The rows are grouped in 3 ways, from coarse to fine. Each group lies inside one group of the grouping before and may be the whole of it. The rows also spread widely along 12 directions, which tell nothing about the answers.
(in the rows, 128 means zero)
Known rows, each followed by its group in each grouping:
[ 84 120  89 120  94 104 132  97 142 165 151 124 102  92 128 109  93 136
 118 132 139 129  98 142 151  90 136 124 144 118 177 117 124 139]
mil K_309 K_345
[111 177 137 140 130 137 132 112 104 110 121 149  83 142 145 147 114 128
 109 144 120 112 130 120 104  99 136 121 162 115 151  87 126 133]
kope K_118 K_207
[149 133 114 131 143 127 136 113 144  79 142  94 153  99  39  78 145 141
 123 138 120 196 136 124 125  57 119 121  87  76 142 141 129 129]
kope K_118 K_471
[192 104 107 124 154  71 165 159 109 114 122  71 192 143 111 125 138 135
 107  85 156 149  87 156 134 130  76 118 105  81 106 189 133  90]
mil K_309 K_359
[ 91 153 107 133 191 128 101 108 131 138 136 146  98 143 114 146 114 124
  87 140  91 144 116 114 142 111 145 178 176  74 153 108  66 100]
kigob K_902 K_463
[122 149 149 142 112 117 161 134 186 111 108 138 130 167 178 155 139 115
 143 157 125 119 154 117 106 129 128 139 195 137 131 134  97 138]
mil K_574 K_579
[120  95 117 118 117 143  90 130  98 162 156 153  97  96 117 107 127 147
 145 116 128 122 124 130 156 152 128 123  95 159 109 130 133 130]
kigob K_513 K_122
[108 116 137 148  96 107 165  91 208  77 117 113 153 124 195 161 112 127
 141 109 141 109 182 137 149 141 144 124 143 150 110 119 140 131]
kigob K_513 K_369
[116 134 100 144 137 104 114  81 148 151 149 166 112  95 105 122 104 122
 140 156 125 139 140  94 171 100 127 123 142 127 135  89 107 126]
kigob K_513 K_58
[147  69 133  77  94 137 116 170 176 160  96  97 181 115 166 100 164 151
 142 139 121 146 119 137 123 160 141 132 120 131 142 213 171 151]
kope K_118 K_250
[101 108 132 134 129 126 138 103 164 105 165  86 137 117  89 123  97 129
 124 101 118 141 122 134 165 131 138 172  89 119 141 117 104 128]
mil K_309 K_386
[123 126  95 104 152 153  81 115 122 136 116 116 144  84  96 101 126 140
 111 130 110 154 123 121 135  97 145 118  96 111 161 140 159 122]
kope K_763 K_820
[168 141 110 137 119  47 184  98 126 127 122  85 162 141 116 133  94 112
 116 113 180 141 107 131 139  91 105 111 130  81 131 118 137 112]
kigob K_902 K_441
[177 150 158 115 111 112 166 115 157 125 131  57 193 154  79 115 104  94
 120 120 160 134 142 110 129 156 145 150  65  94 132 111 158 147]
kope K_678 K_240
[108 117  65 155 178 118 103  88 136  92 129 193 111  79 147 141 117 153
 127 135 105 121 160 105 164  93 101  88 160 138 110 114 109  95]
kope K_763 K_153
[118 142 160 155 140 148 120 118 147 128 158 158 113 174 130 153 122 138
 113 131  99 117 181  87 148 202 150 150 145 100 108 122  75 123]
mil K_574 K_838
[168 165 168 130 132 180  71 126  47 158 132 139 108 110  70  99 130 139
 140 140 116 144 120  93 114 131 147 100  65 137 154 112 164 152]
kope K_655 K_894
[136 132  92 124 153 115 123 140 113 120  80 132 144 114 183 141 135 116
 119 112 152 120 130 151 113 109 110  91 152 139 121 142 167 105]
kigob K_752 K_568
[140 156  96 137 143 115 126 109  77 141 159 121 115 126  44  94  97 102
 106 117 171 140 145 123 139 113 118 108  67  92 111  81 134 117]
kigob K_752 K_472
[174 130 151 115 103 125 141 156 126 173 128 128 151 164  96 101 115  76
 156 156 171  98 144 109 111 184 122 132  76 155  92 102 153 159]
kope K_655 K_871
[147 157 113 140 199 122 125 129 118  80 109 123 143 123  96 137 136 110
 115 139 113 145 117 120 118  86 103 131 127 106 121 111 121 102]
kope K_118 K_471
[108  87  88  94 122 159 125 186 139 106 146  87 128 107  76  70 160 128
 127 101 142 149 107 195  94 101 104 160  86 126 115 176 137 117]
mil K_574 K_838
[106 159 150 148 137 155 107 120 107 140 117 171  81 145 159 152 100  93
 148 135 137  76 156 112 128 166 140 133 132 191 108  61 128 138]
kigob K_752 K_568
[161 115 160 155 116 109 170 134 152  79 103 121 152 153 190 159 131 121
 167 102 153 102 166 138 125 170 106 111 131 183  71 136 141 126]
kigob K_752 K_568
[160 132 130 147 128  84 162 113 147 134 116 161 144 150 164 149 117 119
 136 155 149 104 161  94 144 152 106  95 161 127  98 115 124 133]
kope K_118 K_471
[127 159 124 134 145 150 111 145  90 157 150 156  93 161  68 104 108  77
 127 143 158 104 166 113 123 164 125 136  83 140  88  68 121 134]
kigob K_752 K_472
[137 128 148 126 107 112 143 120 112 173 165 131  95 155 100 116 101 125
 130 146 129 116 101 115 123 146 136 167 128 117 136  95  97 149]
kope K_655 K_871
[110 111 119 112 175 165  98 168 148  92 118 120 132 127 111 117 158 117
 124 125  99 152 132 152 113 120 123 173 120 134 112 165 116 104]
kigob K_902 K_441
[ 91 103 106 141 169 116 130  96 151 100 157 141 104 126 161 169 109 174
  81 105  79 121 134 129 169 148 142 167 171  81 125 136  73  95]
kope K_118 K_250
[ 94 132 103  86  93 165 128 142 113 137 158  73 114 141  66  73  95 101
  84  95 168 110 129 169 101 133 158 167  48 104 139  95 163 140]
kope K_763 K_153
[136  88 121 153 162 124  88 103 118 127 153 179 115  90 110 129 118 152
 166 125 109 130 149  94 194 156 102 113 100 165  82 136 108 107]
kigob K_902 K_441
[163 119 123 155 165  93 161 150  96  89 161 115 118 145  77 124 135 141
 128 109 124 149  82 143 122  95  70 138 129 102 101 143  72  97]
mil K_309 K_345
[128 173 125 138 163  89 107  96 135 179  90 168 116 123 141 152 102  83
 150 193 121 128  95  77 140  82 119 129 192 136 169  77 110 128]
kigob K_902 K_441
[160 124 122 156 134  79 170 123 168 104 119 136 171 151 162 151 133 132
 126 131 138 132 160 112 143 136  95  95 162 107 107 157 111 116]
mil K_309 K_386
[143 170 160 127 161 148  87 132  33 155 133 130  78 135  92 133 117 139
 110 131 103 126  58 109 114 114 134 145 121 109 169  98 126 124]
kope K_118 K_207
[ 81 136 144 124  76 170 139 157  91 111 156 142  39 162 154 120 116 133
 120 101 148  90 142 180  86 145 139 149 124 164 105 114 126 141]
kigob K_902 K_441

New rows. What belongs after each?
[105 132 134 140 115 176 117 133 135 103 158 140 101 129  90 105 126 125
 135 119 129 121 181 127 128 155 131 129  85 141 103 117 120 135]
mil K_574 K_838
[160 139 176 137 123 101 136 123 132 136 105 114 131 137 145 145 133 116
 177 145 129 130  77 115 121 104 116 144 150 162 141 111 125 137]
kigob K_513 K_369
[119 136 116 146  79 135 148 116 114  95 151 154  85 126 161 121 139 175
 110 109 136 139 181 147 114 109 135  79 150 106 117 146 128 132]
kigob K_513 K_122
[123 119 145 149 106 130 149 111 128 104 180 125  94 147  97 114 123 160
 125 109 120 149 156 134 134 139 138 150 118 104 107 127  84 130]
kigob K_752 K_472
[154 148 124 136 159 148 122 148 148  97 135 108 171 131  34  83 145  97
 129 143 132 173 167 110 125 106 111 118  65 102 120 137 128 131]
mil K_309 K_386
[161 144 138 145 129 123 148 133 128 117 138 156 118 147 128 126 138 134
 135 149 126 124 151 109 111 134 109 119 148 126 104 128 109 133]
kope K_678 K_240
[145 158 144 155 151  86 132  89  64 152 147 112 107 136 111 165  75 136
 111 104 127 117  61 105 162 123 123 128 130  97 162  90 101 110]
mil K_309 K_345
[137 156 132 129 161 111 131 113 118 142 138 135 111 146 125 147 122 137
 100 145 100 135  96 109 122 112 131 164 177  87 155 115  86 118]
kope K_678 K_240
[136 113 123 129 148 101 123 116 101 142 133 107 127 115 103 132  99 119
 146 108 143 120  81 131 156 122 108 145 102 139 123 111 125 112]
kigob K_902 K_463
[ 97 166 158 153 104 142 160  91 139  58 146  82 106 147 130 155  91 132
 114  82 135 115 150 143 125 121 155 145 113 120 142  87 121 132]
mil K_574 K_579
[115 139 103 156 134 112 137  90 142 107 140 139 121 111 122 140 101 124
 130 121 139 120 153 115 153 113 114 106 133 120 122  98 118 115]
mil K_574 K_838
[128 136 112 129  84 115 188 168 100 118 146 126  98 177 147 115 124 125
 100 107 181  99 142 176  86 133 101 102 134 116 104 139 130 132]
mil K_309 K_386
[140 158 146 155 109 121 141  78 182  88 119 107 169 113 132 135 123 150
 123 130 113 170 181  94 149 108 153  80 128  88 166 146 140 142]
mil K_309 K_345
[120 119 131 117 127 104 145 125 149 179 135 132 131 161 164 151  95 100
 118 139 138  79 119 125 138 189 144 180 150 136 120  96 113 134]
kope K_655 K_894
[136 143 143 121 165 143  78 148  99 165  95 166 107 138 157 146 151 136
 139 159  93 135  95 102 118 127 129 136 181 132 152 154 112 121]
kigob K_902 K_463
[123 147 138 122 114 151 129 129 171  82  88  74 180  97 123 118 116  78
 157 118 155 120 148 142 121 111 135 110  63 181 141 111 196 149]
mil K_309 K_345
[156 143 156 144 132 120 113 125  86 170 146 151 107 149  98 127 112 113
 146 138 144 110 123  94 145 163 124 127 102 139 106  92 123 132]
kigob K_513 K_369
[116 190 145 158 112 173 132 105 137  36 119 102 121 109 100 116 139 137
 127 116 122 168 177 131  90  59 142  90 106 108 162 119 150 140]
mil K_574 K_838
[156 165 126 160 119 127 136  97 107 108 144 137 127 131  55  97  95  97
 144 133 175 130 197  97 146 125 115  77  54 125  93  79 146 137]
kigob K_902 K_463
[128 155 146 140 139 132 134  85 104  73 151  86  99  93  88 130 112 160
 124 101 101 157  80 137 119  53 133 152 118 113 171 104 113 123]
kope K_678 K_240
[123 203 178 144 122 116 147  91 136 136 119  86 126 179 129 165  86 103
  94 133 116 129 110  97 124 130 169 163 153  79 197  82 107 142]
mil K_309 K_359
[116 132 142 138 141 136 112 107 126 121 137 146  86 117 131 138 135 174
 125 151  72 156 100 107 130  94 140 149 175 103 170 134  87 131]
kope K_118 K_250
[141 181 181 145 132 144 152 116 119  68 112  92 115 147 132 157 113 107
 143 120 122 108 110 130  90 105 134 158 123 160 142  78 135 140]
kope K_678 K_240
[144 104 141 106 158 143  75 141 122 167  77 133 160 107 178 155 128 125
 145 138 111  97 104 104 153 184 135 126 118 170 135 146 172 128]
kope K_118 K_250
[107 119  70 104 131 127 109 149 130 153  87 151 132 108 177 121 129 106
 124 132 163 102 141 156 122 120 113  93 147 150 120 144 173 119]
kigob K_902 K_463
[140 137 142 143 111 130 141 130 145  96 129 148 118 147 145 122 156 160
 126 140 110 163 172 125 111 113 126 108 162 102 120 175 109 127]
kigob K_902 K_441
[154 129 108  92 129 100 186 152 163 111 135  30 187 168  44  82 120  88
  92 116 165 159 103 160  92  96 128 188  80  52 135 131 125 124]
kope K_763 K_820
[131 131 151 131 106 125 139 131 145 130 129 124 121 148 156 139 146 160
 129 134 109 148 119 122 115 121 137 133 179 100 155 169 102 133]
mil K_574 K_579
[162 126 169 166 105 102 161  88 142  93 173 113 115 120  41  93 123 135
 192 140 131 177 132 100 140  81 106 136  92 141 115  97  86 150]
kigob K_752 K_472
[122 207 151 149 191 172  94  88 113  79 125 112 123 142  76 147 111 125
  81 129  77 157 150  84 120 103 173 151 108  67 171  84 110 115]
kope K_763 K_820
[108 134 103 133 155 137 100 135  58 157 167 174  51 129 103 123 120 139
 105 122 119 121 105 135 132 122 120 143 138 117 113 100  89 107]
kigob K_513 K_122
[123 167 120 127 151 149 128 132 133 104 120 103 141 144  82 103 126  93
 104 124 140 154 158 138 103 107 145 144 103  97 133 108 135 126]
kigob K_752 K_568
[141 144 134 167 112 113 185 108 153  43 166  98 141 141  82 117 113 135
 123  99 142 153 182 134 133 110 113 110  90  98 101 124 105 127]
mil K_309 K_345
[123 139 132 128  96 153 151 130 125  84 167 117  86 113  68  78 132 139
 141 128 130 146 133 152  91  72 118 144 102 136 128 115 118 150]
kope K_678 K_240
[126 114 148 115 132 161  63 153 110 208 118 196  88 124 151 111 149 130
 167 174 103 119 122  96 134 169 138 137 155 185 129 138 119 149]
kigob K_752 K_568
[157  73  89 122 119  91 130 129 118 172 145 162 145 119 167 128 121 161
 117 117 146 106 146 124 161 185 108  91 132 116  86 168 141 116]
kope K_655 K_871
[140 159 142 110 173 180  80 169 102 130  96 134 131 137 110 119 155 106
 119 153 110 130 128 115  97 140 136 135 109 131 133 130 153 128]
kope K_118 K_471
[109 123 134 128  80 130 157 140 123 100 140 131  80 145 169 125 133 156
 127 110 139 124 132 170  94 110 123 127 159 139 120 153 124 134]
kigob K_902 K_441
[ 95 145 135 121 167 168  99 130 160 131 148 141 106 135  91 116 139 127
 110 166  67 161 126 115 112 116 162 207 154  98 160 117  75 134]
kope K_655 K_894
[151  98 151 118 102 108 151 141 152 149 149 106 154 167 139 131 124 127
 128 109 143 115 139 125 144 204 138 162 111 120  94 147 124 127]
kigob K_513 K_58
[169 147 187 151 115 147 136 118 136  94 135 128 132 169 112 132 135 145
 141 133 106 138 168  81 121 160 142 123 113 121 116 128 112 142]
kope K_763 K_153
[158 153 131 156 140  89 150  72  97 121 172 110 118 129  63 126  88 145
 110 121 125 152 111 100 148  99 125 131 110  65 145  89  96 121]
kope K_655 K_871
[132 149 160 141 130 146 152 131 216  51 108  83 181 138 121 128 147 110
 139 134 106 164 174 122 114 113 139 141 118 122 136 150 124 141]
mil K_309 K_345
[129 170 148 125 152 131 157 140  87  97 128  74 118 179 115 154  93  89
  91  93 146  91  91 162  84 135 135 186 104 112 129  72 133 115]
kope K_655 K_871
[155 167 193 137 130 159 102  95 117  93 120  67 152 128  72 124 126 145
 133 108 101 186 124  98 134 113 170 142  73  92 176 136 143 140]
kigob K_902 K_463
[165 122 154 115  84 117 165 153 163 157 130 117 156 163 122  96 135 107
 150 161 149 129 146 122 101 158 130 144 120 131 115 138 132 163]
kope K_655 K_894
[135  82  48 110 170  99 101 162 128 189 122 189 132 108 140  94 158 138
 119 156 133 145 128 132 141 123  88 109 178 109 101 181 109  99]
kigob K_752 K_568
[121 135 151 136 110 182 101 120  84  94 176 137  53  96  62  78 156 202
 133 133  72 195 102 138  91  51 142 138 122 104 171 152  97 147]
kope K_655 K_871
[102  83 110 125  79 132 133 148 158 144 145 193  84 121 195 118 147 160
 157 141 129 102 161 144 128 152 118 120 178 181  89 155 116 139]
kigob K_513 K_58
[115 139  72 136 146 107 141 109 125 104 135 117 135 114 118 127 107 116
  88  95 163 125 156 153 138 105 122 106 109  90 107 107 147  98]
kigob K_513 K_369
[114 115  80 122 135 143  72  84 121 152 122 148 143  37 104 104  81  98
 160 131 156  98 154 108 180 132 126  82  45 194 121  73 201 139]
kope K_655 K_871
[153 149 138 141 115  97 166 141 116 138 136 140 103 167 111 120 124  97
 148 150 165 115 121 128 104 112 103 134 142 135 103  90 108 136]
kigob K_513 K_369
[133 176 186 164  93 160 138  87  77  84 154 124  76 139 109 140  94 149
 128 110 124 111 154 105 126 136 151 107  90 133 137  76 142 152]
kope K_118 K_207
[149 128 111 138 151 112 130 111 141 130 149 162 123 118 110 119 136 149
 124 154 106 146 144 100 141 112 110 125 156 103 120 139  93 120]
kope K_678 K_240
[112 107 101 114 137 139 108 137  97 136 152 148  86  93 126 113 128 155
 126 118 115 115  92 152 124 108 114 144 134 147 126 134 119 119]
kope K_678 K_240
[139 180 162 129 157 182  93 125  61  99 131  98 115 151 104 140 130 162
  63  90  97 147 136 119 112 148 174 128  92  56 157 134 150 116]
kope K_118 K_471
[173 138 117 116 176  99 117 125  85 162 111 106 168 124 119 149  96  98
 113 109 157  89  96 112 152 166 113 125  87 129 113 105 166 103]
kope K_678 K_240
[111 149 116 131 122 158 143 147 162  59 112 102 138 130 132 119 149 121
 114 115 131 145 163 160  83  89 128 120 133 112 132 146 142 123]
mil K_574 K_838
[151 158 166 137 106 121 107 107 110 183 104 156 125 147 184 164 104 114
 147 144 140  89 136  77 147 181 153 104 139 158 139  95 158 145]
kigob K_513 K_58
[134  95 155 111 106 130 119 166 158 189 133 169 117 165 145 111 142 114
 164 173 125 114 138 108 129 191 124 162 149 164  97 152 102 148]
kigob K_902 K_441
[140 142 140 113 131 116 142 160 105 163 118 136 104 172 146 128 135 118
 117 155 134 111  87 130  93 131 121 150 169 116 134 124 114 135]
kope K_118 K_471
[ 72 153 119 131  83 130 147 109 131 132 142 143  59 132 158 129  96 110
 126 128 156  91 130 159 111  97 146 141 155 157 141  68 127 145]
kigob K_513 K_369
[146 124 129 139 151 162 118 166  96  60 124 128 119 117 113 118 157 127
 148  99 133 131 149 157 104 118  96 114  80 169  73 136 144 111]
kigob K_513 K_122
[156 157 193 102  94 162 133 161 128 157 117  93 136 184  92  98 130  93
 142 156 137 124 116 110  83 157 158 170  90 141 146 112 143 172]
kope K_763 K_820
[150 100 126 127 126  74 139  93 114 151 129 111 139 102 150 151  97 147
 140 115 135 112  74 118 170 127 113 120 133 130 139 123 139 120]
kope K_118 K_207
[153  90 113 140 165  93 114 117 140 118 106 147 160 107 174 160 137 155
 149 117 115 131 128 115 169 142  97 105 153 138 101 174 123  98]
kigob K_902 K_463
[127 128 158 139 136 163  89 132  98 132 146 143 102 115  96 118 131 147
 148 130 101 137 118 107 142 136 126 130 101 152 139 134 114 139]
mil K_309 K_386
[ 92 157 100 136 131 152 126 106 114  83 133 137  91 120 133 128 105 135
  93 110 128 112 157 142 112  94 140 114 131 116 138  94 135 118]
kope K_763 K_153
[156 122 120 139 113 104 166 164 136 111  97 158 138 165 207 145 153 122
 136 129 165 100 180 145  96 159  95  82 170 150  70 156 142 119]
kigob K_752 K_472
[150 110 112  98 127 149 115 166  84 122 139  98 123 115  83  81 154 165
 110 108 125 164  89 161  92  90 120 130  93 100 141 180 143 119]
kope K_763 K_820
[122 174 149 171 139 115 152  82  81  57 133 103  89 136 146 175 101 155
 109  77 122 131 120 143 116  87 134 119 145 108 142  89 116 104]
kigob K_752 K_472
[216 153 144 148 125  83 157 112  95 149 143 133 145 136  62 104 118 118
 155 155 162 138 122  79 132 112  88  91  98 113 110 106 127 138]
kope K_678 K_240
[145  73 137 145 146 126 106 150 144 122 126 198 107 115 158 128 170 162
 199 158  93 135 131 110 145 137  80 123 173 191  79 179  83 120]
kigob K_902 K_463
[106 106  90 148 128 131 127 130 128 102 159 167  94  95 128 111 130 153
 137 122 127 128 149 146 143 108  97  97 133 149 102 144 106 119]
mil K_309 K_345
[170  93  70 106 168 123  99 176  99 149 114 156 152  92  83  77 165 126
 135 153 142 145 123 129 127 110  71  85  96 122  90 176 156 109]
kope K_118 K_207
[102 120 123 104 104 156 111 143 120 136 115 134 108 115 169 125 135 146
 115 123 125 108 128 149 113 139 144 121 134 141 141 146 166 139]
kope K_118 K_207
[135 139 126 124 124 119  94  90 118 152  89 121 140  76 164 133 124 148
 144 129 120 154 103 114 142  84 149  91 150 136 188 139 169 134]
kigob K_752 K_568
[131 150 131 145 153 142  98 128 125 117 116 158 108  99 103 117 144 129
 160 164  96 156 114 106 123  73 102 115 146 152 154 129 108 133]
mil K_309 K_359
[154 108 180 136 124 172 111 154 179  89 129 116 162 134  99 107 174 139
 175 138  98 162 170 103 123 161 126 142  96 145 106 179 116 141]
mil K_574 K_838
[ 87  96  98  93  98 112 138 150 161 197 138 137 112 151 166 112 122 112
 109 139 151 106 127 155 122 165 146 170 167 122 125 133 115 136]
kigob K_752 K_472
[109 117 142 120  84 171  85 127 118 134 108 153 104 100 178 120 137 158
 155 122 125 120 161 132 128 147 149  85 119 178 138 158 173 149]
kigob K_902 K_463
